Each new row is followed by what is left after taking away its nearest point in the smallest flat space through zero that holds the last named rows.
(in the rows, 128 means zero)

q_283 (3 x 8)
[[103 141 165 128 132 123  96  97]
 [121 112 147 150 133 118  93  92]
 [158 140  58 173 177  96 142 120]]
New rows:
[143 117 149 119 153 107 151 141]
[140 115 155 121 152 106 144 135]
[102 141 143 131 113 136 126 146]
[113 131 127 147 121 129 126 141]
[117 131 128 109 167 139 143 117]
[123 111 130 113 157 143 140 117]
[110 108  88 136 127 121 183  94]
[ 94 114 115 123 118 127 172  88]
[135 122 168  95 131 139 130 150]
[145 121 145 119 151 124 126 137]
[171 199 122 120 126 132 123 117]
[179 158 132 127 105 140 113 114]

q_7 (3 x 8)
[[143 142 126 111 112 136 141 113]
 [144  97 140 114 127 115 157 134]
 [122 147 142  98 133 158 131  99]]
New rows:
[110 105 123 122 101 125 122 117]
[108 108 122 123 102 127 119 116]
[149  98 117 141 146 146 148 112]
[144 113 109 149 144 150 135 110]
[115 115 181 141 108 128 122 162]
[122 136 173 135  94 136 122 151]
[153 152  90 147 122 146 120 120]
[144 121 112 136 144 145 131 124]

q_687 (3 x 8)
[[116 103 131 132 155 117 139 121]
 [ 94 101  88 117 118  98  74 178]
 [106  46 113  76 117 147 162 146]]
New rows:
[153 112 164  96 102 127 134 131]
[145 118 162 114 121 106 117 132]
[161 141 128 119 123 126 121  98]
[148 121 119 114 129 117 115 108]
[130 160 104 163 147 121 125  89]
[123 130  92 134 126 134 132 106]
[ 98 126 140 125 107  91  90 140]
[112 126 157 121 109 110 123 118]
[ 89  99  92 105 135 130 123 122]
[109 138 106 121 131 138 126 105]
[110 158  90 148 141 148 105 153]
[114 140 101 139 148 161 136 138]

q_684 (3 x 8)
[[101 110 123 165 116 114 136 104]
 [103  91 153  94 109 108 165 108]
 [100 108 117 157  73 143 121 102]]
New rows:
[156  97 116 122 122 148 130 173]
[143  88 116 140 127 133 139 162]
[123 115 140 199 126 125 113 137]
[136 113 158 144 124 131 124 149]
[173 143 126 133 155 153 134 174]
[142 113 131 143 126 142 152 147]
[109 119 127  98 120 146 115 119]
[110 125 122 118 141 135 114 120]
[130 122 128 111 152  91 126 127]
[129 124 118 120 125 111 111 125]

q_779 (3 x 8)
[[159 160  70 191 152 159 178 139]
 [144 140  92 204 152 145 194 112]
 [176 163  88 181 136 137 168  89]]
New rows:
[138 117 147 119 129 133 149 119]
[142 123 139 115 130 139 144 131]
[127 126 130 121 141 141 102 128]
[127 124 130 133 144 140 113 120]
[124 142 122 145 105 122 144 116]
[116 139 125 132 104 124 133 131]

q_340 (3 x 8)
[[153 154 126 121 131 154  46  94]
 [147 121 140 102 144 126 102 102]
 [129 127 113 116 127  83 119 122]]
New rows:
[153 130 135 128 153 115 147  96]
[145 143 124 147 141 123 144 107]
[129 130  98  95 134  96 104 135]
[124 127 113 108 135 137 124 146]
[ 96 116 136 107 126 100 102 104]
[ 88 119 141 124 121 128 117 117]
[138 109 145 107 156 124  92 147]
[125 116 135 126 144 125 107 165]

q_302 (3 x 8)
[[153 154 119 119 102 112 171 111]
 [126 120 132  87  91 114 161 193]
 [ 97 156  82 163 118 118 112 177]]
New rows:
[112  96 129 151  99 162 121 165]
[131 109 130 154  98 159 137 127]
[166 101 104 159 132 130 103 158]
[180 102 112 148 126 128 119 143]
[153  93 165 148 160 145 144 122]
[146 116 138 161 144 134 152 145]

q_518 (3 x 8)
[[120  65 104 128 111 161 143 173]
 [122 101 118 115 169 149 111 125]
 [130 120 166 115 134 135 157 113]]
New rows:
[159 151 130 148 121 126 108 102]
[156 122 130 143 121 143 119 115]
[136 150 152 118 127 111 149 129]
[132 133 128 119 136 121 133 142]
[101 125 133 159 108 167 142 153]
[102 145 138 155 131 159 127 132]

q_568 (3 x 8)
[[ 79 128 111 123  97 107 106 118]
 [132 145 129  63 108 135 163 149]
 [141 158 107 142 153 146 116 158]]
New rows:
[106 152 118  89 130 108 157 159]
[116 130 131 131 146 104 144 137]
[136 119 129 158 161 125 129 167]
[117 111 133 133 136 113 137 157]
[159 123 144 114 166 100 133 134]
[133 128 131 113 152  91 118 133]
[133 156 144 157  98 156 125 162]
[128 140 155 153  88 147 130 146]
[102 156  98 123 137 153 140  99]
[114 143 111 128 141 153 148  89]

q_3 (3 x 8)
[[141  81  87 114  51 152 100 163]
 [ 91 135 117  68 105 111 161 144]
 [107 109  89 150 142 132 136 146]]
New rows:
[155 147 167 148 105  91 135 101]
[132 128 129 153 104  93 145 122]
[121  88  97 158  99 157 121 156]
[120 125 140 136 122 139 137 131]
[120 155 162  89 113  91 141 165]
[132 135 143 137 128 106 122 169]
[113 152 103 109 120 168 158 139]
[133 155 118 126 126 173 143 128]
[133 104 119 134 155 141 121  91]
[127 105 119 111 138 138 126  96]
[144 152 165 110 147 148 118 150]
[132 137 139 117 145 152 121 164]

q_871 (3 x 8)
[[160 111 146 188 141 124 120 139]
 [130 139 112 156 127 127 114 148]
 [141  91 141 127 135 109 114 136]]
New rows:
[139 108 135 121 105 139 129 126]
[136 119 127 128 103 142 127 131]
[108 169  95 186 156 132 102 128]
[109 130 123 135 160 120 112 105]
[125 157 108 121 186 120 144  91]
[130 139 105 126 188 106 127 107]
[141 185 100 108 115 131 152  96]
[161 141 112 121 124 106 129 114]
[137 131 136 136 124 121 102 138]
[132 138 140 125 122 128 113 126]

q_84 (3 x 8)
[[139 100  90  68  58 148 120 117]
 [110 120 130  99  93 110  53  89]
 [ 84  97 129 108  91 137  72 128]]
New rows:
[162 120 148 162 166 108 143 116]
[145  95 136 138 131 124 127 122]
[101 106 120 137 106  94 115 142]
[123 118 116 139 115  90 136 138]
[141 147  96 164  96 106 133 160]
[134 146 100 164  95 102 118 155]
[137 139 143 101 164 142 162 138]
[123 132 145  92 150 138 131 128]
[114 137 156 102 149 161  98 138]
[135 144 148  97 149 160 117 134]

q_618 (3 x 8)
[[147 108 124 113 125 116 115 112]
 [ 88 114 130 172 120 123 176 171]
 [123 163  93 149 123 141 125 147]]
New rows:
[ 90 159 101  90 124 168 139 133]
[ 99 119 104  85 118 147 143 127]
[117 116 109 104  98  91 129  95]
[100 142 120 112 105 107 137 105]
[102 157  75 142 112 117 121 121]
[ 99 134 118 123 121 112 128 105]
[128 148 113 130 150 113 149 139]
[134 138 121 120 151 109 145 129]
[124 123 117 107 102 120  98 128]
[109 127 131 115 105 125 112 137]

q_365 (3 x 8)
[[133 118 103 141 170 108 128 104]
 [136  53 165  94 116 163  94 156]
 [160 156 177 131 142 126 133 144]]
New rows:
[132 112 123 140 112 123 137 143]
[137 117 124 143 120 119 139 141]
[130 137 127 134  77  70 118 142]
[140 116 130 133 100  67 110 138]
[146 116 126 136 137 135  92 117]
[139 136 123 138 121 135 100 119]
[163 137  70 186 145 128 159 106]
[167 116 108 164 115 155 145 135]
[151 118 127 123 131 133 134 123]
[145 125 121 124 122 133 137 123]

q_223 (3 x 8)
[[115 143 180  84 103 122 144 128]
 [131 162 131 148 134 152 147 132]
 [149 102 145  77 124 138 155 105]]
New rows:
[145 125 107 105 131 158 181 138]
[119 125 108 118 120 127 147 155]
[114 103 114 149 116 145 159 127]
[104 106 125 143 108 135 153 132]
[110 113 136 118 113 113 154 156]
[118 113 121 132 123 122 157 154]
[140 129 159 152 152 142 177 100]
[122 113 154 155 144 111 144 110]
[103 127 160 129  99 146 157 124]
[108 107 132 145 110 140 141 123]
[118 123 150 153 128 145 130 141]
[123 107 147 143 129 142 129 135]

q_449 (3 x 8)
[[116 156 187 161 160 112 199 153]
 [117 141 149 117 136 110 153 164]
 [127  88 167 127 142 116 178 137]]
New rows:
[106 100 165  89 166 167 111 112]
[102 131 161  97 167 167 104 118]
[126 147  90 158 102  97 134 148]
[130 120  97 158 103  98 144 138]
[165 130  99  92 121 138 158 113]
[162 146 105 101 126 137 165 116]
[ 93 149 130 160 135 109 153 111]
[ 95 125 114 134 123 107 135 115]
[100 106 134 132 129 127 168 120]
[ 99 127 114 128 121 131 142 121]

q_92 (3 x 8)
[[131 150 145 152 105 122 149 121]
 [152 107 147 129 132 172 144 172]
 [111 116 125 149 172 157 129 119]]
New rows:
[137 112 112  92 129  89 121 112]
[139 115 131 123 136 117 145 118]
[ 97 151 102 106  99 138 164 158]
[ 87 147  96 111 117 143 159 149]
[143 123 157 117 122 127 118 137]
[132 126 152 125 133 124 116 122]
[ 99 167 126 167 123 108 132  99]
[121 137 123 133 127 129 121 140]
[165 110 159 148 106 111 129 165]
[140 109 141 151 136 103 113 136]
[ 90 111 125 115 142 127 139 111]
[104 115 136 113 122 128 148 125]

q_904 (3 x 8)
[[163  79 158  83 115 150 115 146]
 [153 131 117 181 119 118 131 158]
 [113 122 116 120  67 133 147 141]]
New rows:
[144 136 112 151 112 120 110 118]
[140 130 119 129 116 125 107 110]
[139  91 131 135 138 128 145 125]
[124 102 124 136 135 125 150 117]
[127 129 145 123 118 156 138 123]
[129 136 142 137 127 151 137 123]
[128 123 132  95 186 186 120  93]
[131 128 110 136 136 179 138 123]

q_681 (3 x 8)
[[158 101 102 132 107 105  95 160]
 [114 124  90 114  96 132 128 146]
 [161  97 102 159  84 104 167 162]]
New rows:
[128 135 146 134 124 131 121 138]
[125 135 141 132 119 132 124 140]
[115 116 133 186 145 130 122 114]
[103 118 114 173 133 135 114 120]
[127 127 123 133  89 114 131 126]
[125 134 138 130 107 117 121 115]
[ 70 120 143 132 125 143 113 102]
[ 97 101 140 150 115 125 116 118]
[128 147 132 114 120 130 178 127]
[141 140 131 107 129 121 136 134]
[129 128 125 129 134 149 143 135]
[134 125 125 128 137 145 130 138]

q_57 (3 x 8)
[[145 137 119 132 182 129 139 121]
 [159 145 116 123 190  93 161 107]
 [132  91 137 151 165 103 129 108]]
New rows:
[155 130  93 117 156 146 111 100]
[145 119 101 116 121 134 107 100]
[118 127 132 118 139 140 110 120]
[121 130 132 113 133 127 117 117]
[160 121 120 147 121 139 154 103]
[155 121 121 147 111 149 148 108]
[162 101 117 116 124 113 114 157]
[163 107 115 114 127 120 114 160]
[104 136 154 108 124 116 136 143]
[105 132 153 114 141 122 134 142]

q_270 (3 x 8)
[[150 130 116 118 143 120 132  84]
 [127 143 126 129 120 112 125 118]
 [159 108 121 127 115 135 143 187]]
New rows:
[130 139 147  70 132 129  97 127]
[134 137 146  70 129 129  99 137]
[ 92 135 143 131  72 127 131 133]
[123 115 131 119  93 139 142 114]
[138 126 110 139 167 129  87 126]
[137 133 111 142 155 121  86 141]
[124 139 120 137 128 159 125 160]
[132 149 114 133 131 147 124 131]
[131  95 134 105 156 134 120 139]
[125 118 133 109 139 110 115 135]

q_21 (3 x 8)
[[ 88 143 159 117 132 109 141 113]
 [122 143 152 116 136 148 127 140]
 [ 94 161 112 120 105 130 143 126]]
New rows:
[118 166 141 117 148 141 125 101]
[137 148 121 128 146 134 120  98]
[106 145  97 146 148 106  96  93]
[117 150 113 139 158 131  89 109]
[153 142 113 163 159 107 114 117]
[136 163 122 153 155 118 119 123]

q_581 (3 x 8)
[[110 140 152 136  72 209 185 121]
 [128 117 142  79 103 127 210 162]
 [146 117 164 114 134 137 156 182]]
New rows:
[157 100  94 160  89  89 149 118]
[164 100 112 173  93 108 141 133]
[103 104 137 139 138 131  99 126]
[100 102 136 125 129 129 121 129]
[163  95 167 117 155 116 135 167]
[139 109 137 128 130 129 131 112]

q_135 (3 x 8)
[[118 157 160 128 116 103 120 112]
 [106 160 183 144 122 128 107 134]
 [130 184 139 111 100 126 155 139]]
New rows:
[156 113 118 117 125  97 127 127]
[148 123 135 126 125 116 122 145]
[132 127 127 147 129 101 146  61]
[129 133 130 155 132 144 151 100]
[114 161 115 125 119 158 114 120]
[116 145 108 126 125 148 108 108]
[150 101 156 167 112  92  88  92]
[162 122 132 154 100 128 123 129]

q_438 (3 x 8)
[[ 97 124 121 125 110 131 138  87]
 [150 114 154 158  84 132 134 102]
 [139 208 103 140 103 152 133 102]]
New rows:
[126 128 103 117 113 109 164 116]
[141 125 109 120 119 107 160 133]
[147 156 139 160 124 120 133 139]
[118 135 134 145 134 114 136 130]
[126 115 143 124  89  93 153  84]
[138 137 131 112 122  92 143 124]
[ 72 139 112  94 166 127 132 133]
[119 134 143 129 129 131 132 132]

q_563 (3 x 8)
[[102 151 145 161 122 143 167 126]
 [122 154 145 142 156 102 117 134]
 [111 121 134  75 160 119 128 119]]
New rows:
[113 134 128 118 139 141 110 129]
[117 134 126 129 130 145 111 130]
[185  94 129 133 140 131 109 164]
[153 109 146 131 151 141 145 157]
[118  89 118 131 147 129 120 119]
[115  99 123 147 146 128 125 121]
[ 83 171 124 156 121 113 130  95]
[102 144 105 129 111 116 111  93]
[ 94 135 125 113 110 120  92  83]
[ 96 140 126 129 103 123  95  85]

q_516 (3 x 8)
[[133 133 138 119 157 109 100 133]
 [ 93 100 178 116 136  92 140 107]
 [109 160 117 156 169 141 106 117]]
New rows:
[101  89 128 144 115 124 138 167]
[106 102 120 148 131 126 122 171]
[101  91 146 116 141 118 140 125]
[120 109 118 123 141 137 130 137]
[130 109 111 150 163 129 144 149]
[132 101 116 144 155 124 149 150]
[157 133  95 167 109 146  92 118]
[139 111 128 155 110 121 101 107]
[ 91 127 133 149 127 109 145 112]
[123 131 117 136 123 110 129 133]

q_396 (3 x 8)
[[145 153  94  95 165 142 103 131]
 [113 121  51 133 145 162 167  69]
 [ 90 131  97 152 158 125 178 114]]
New rows:
[186 126 147 111 124  93 129 119]
[169 127 131 121 138  93 152 111]
[113 124 185 152 118 134 109 146]
[115 130 141 141 138 154 114 123]
[138 134 114 137 157  88 138 128]
[150 123 120 135 133  95 129 118]
[127 176  95 109 124 140 170 131]
[136 166 124 112  98 133 158 139]
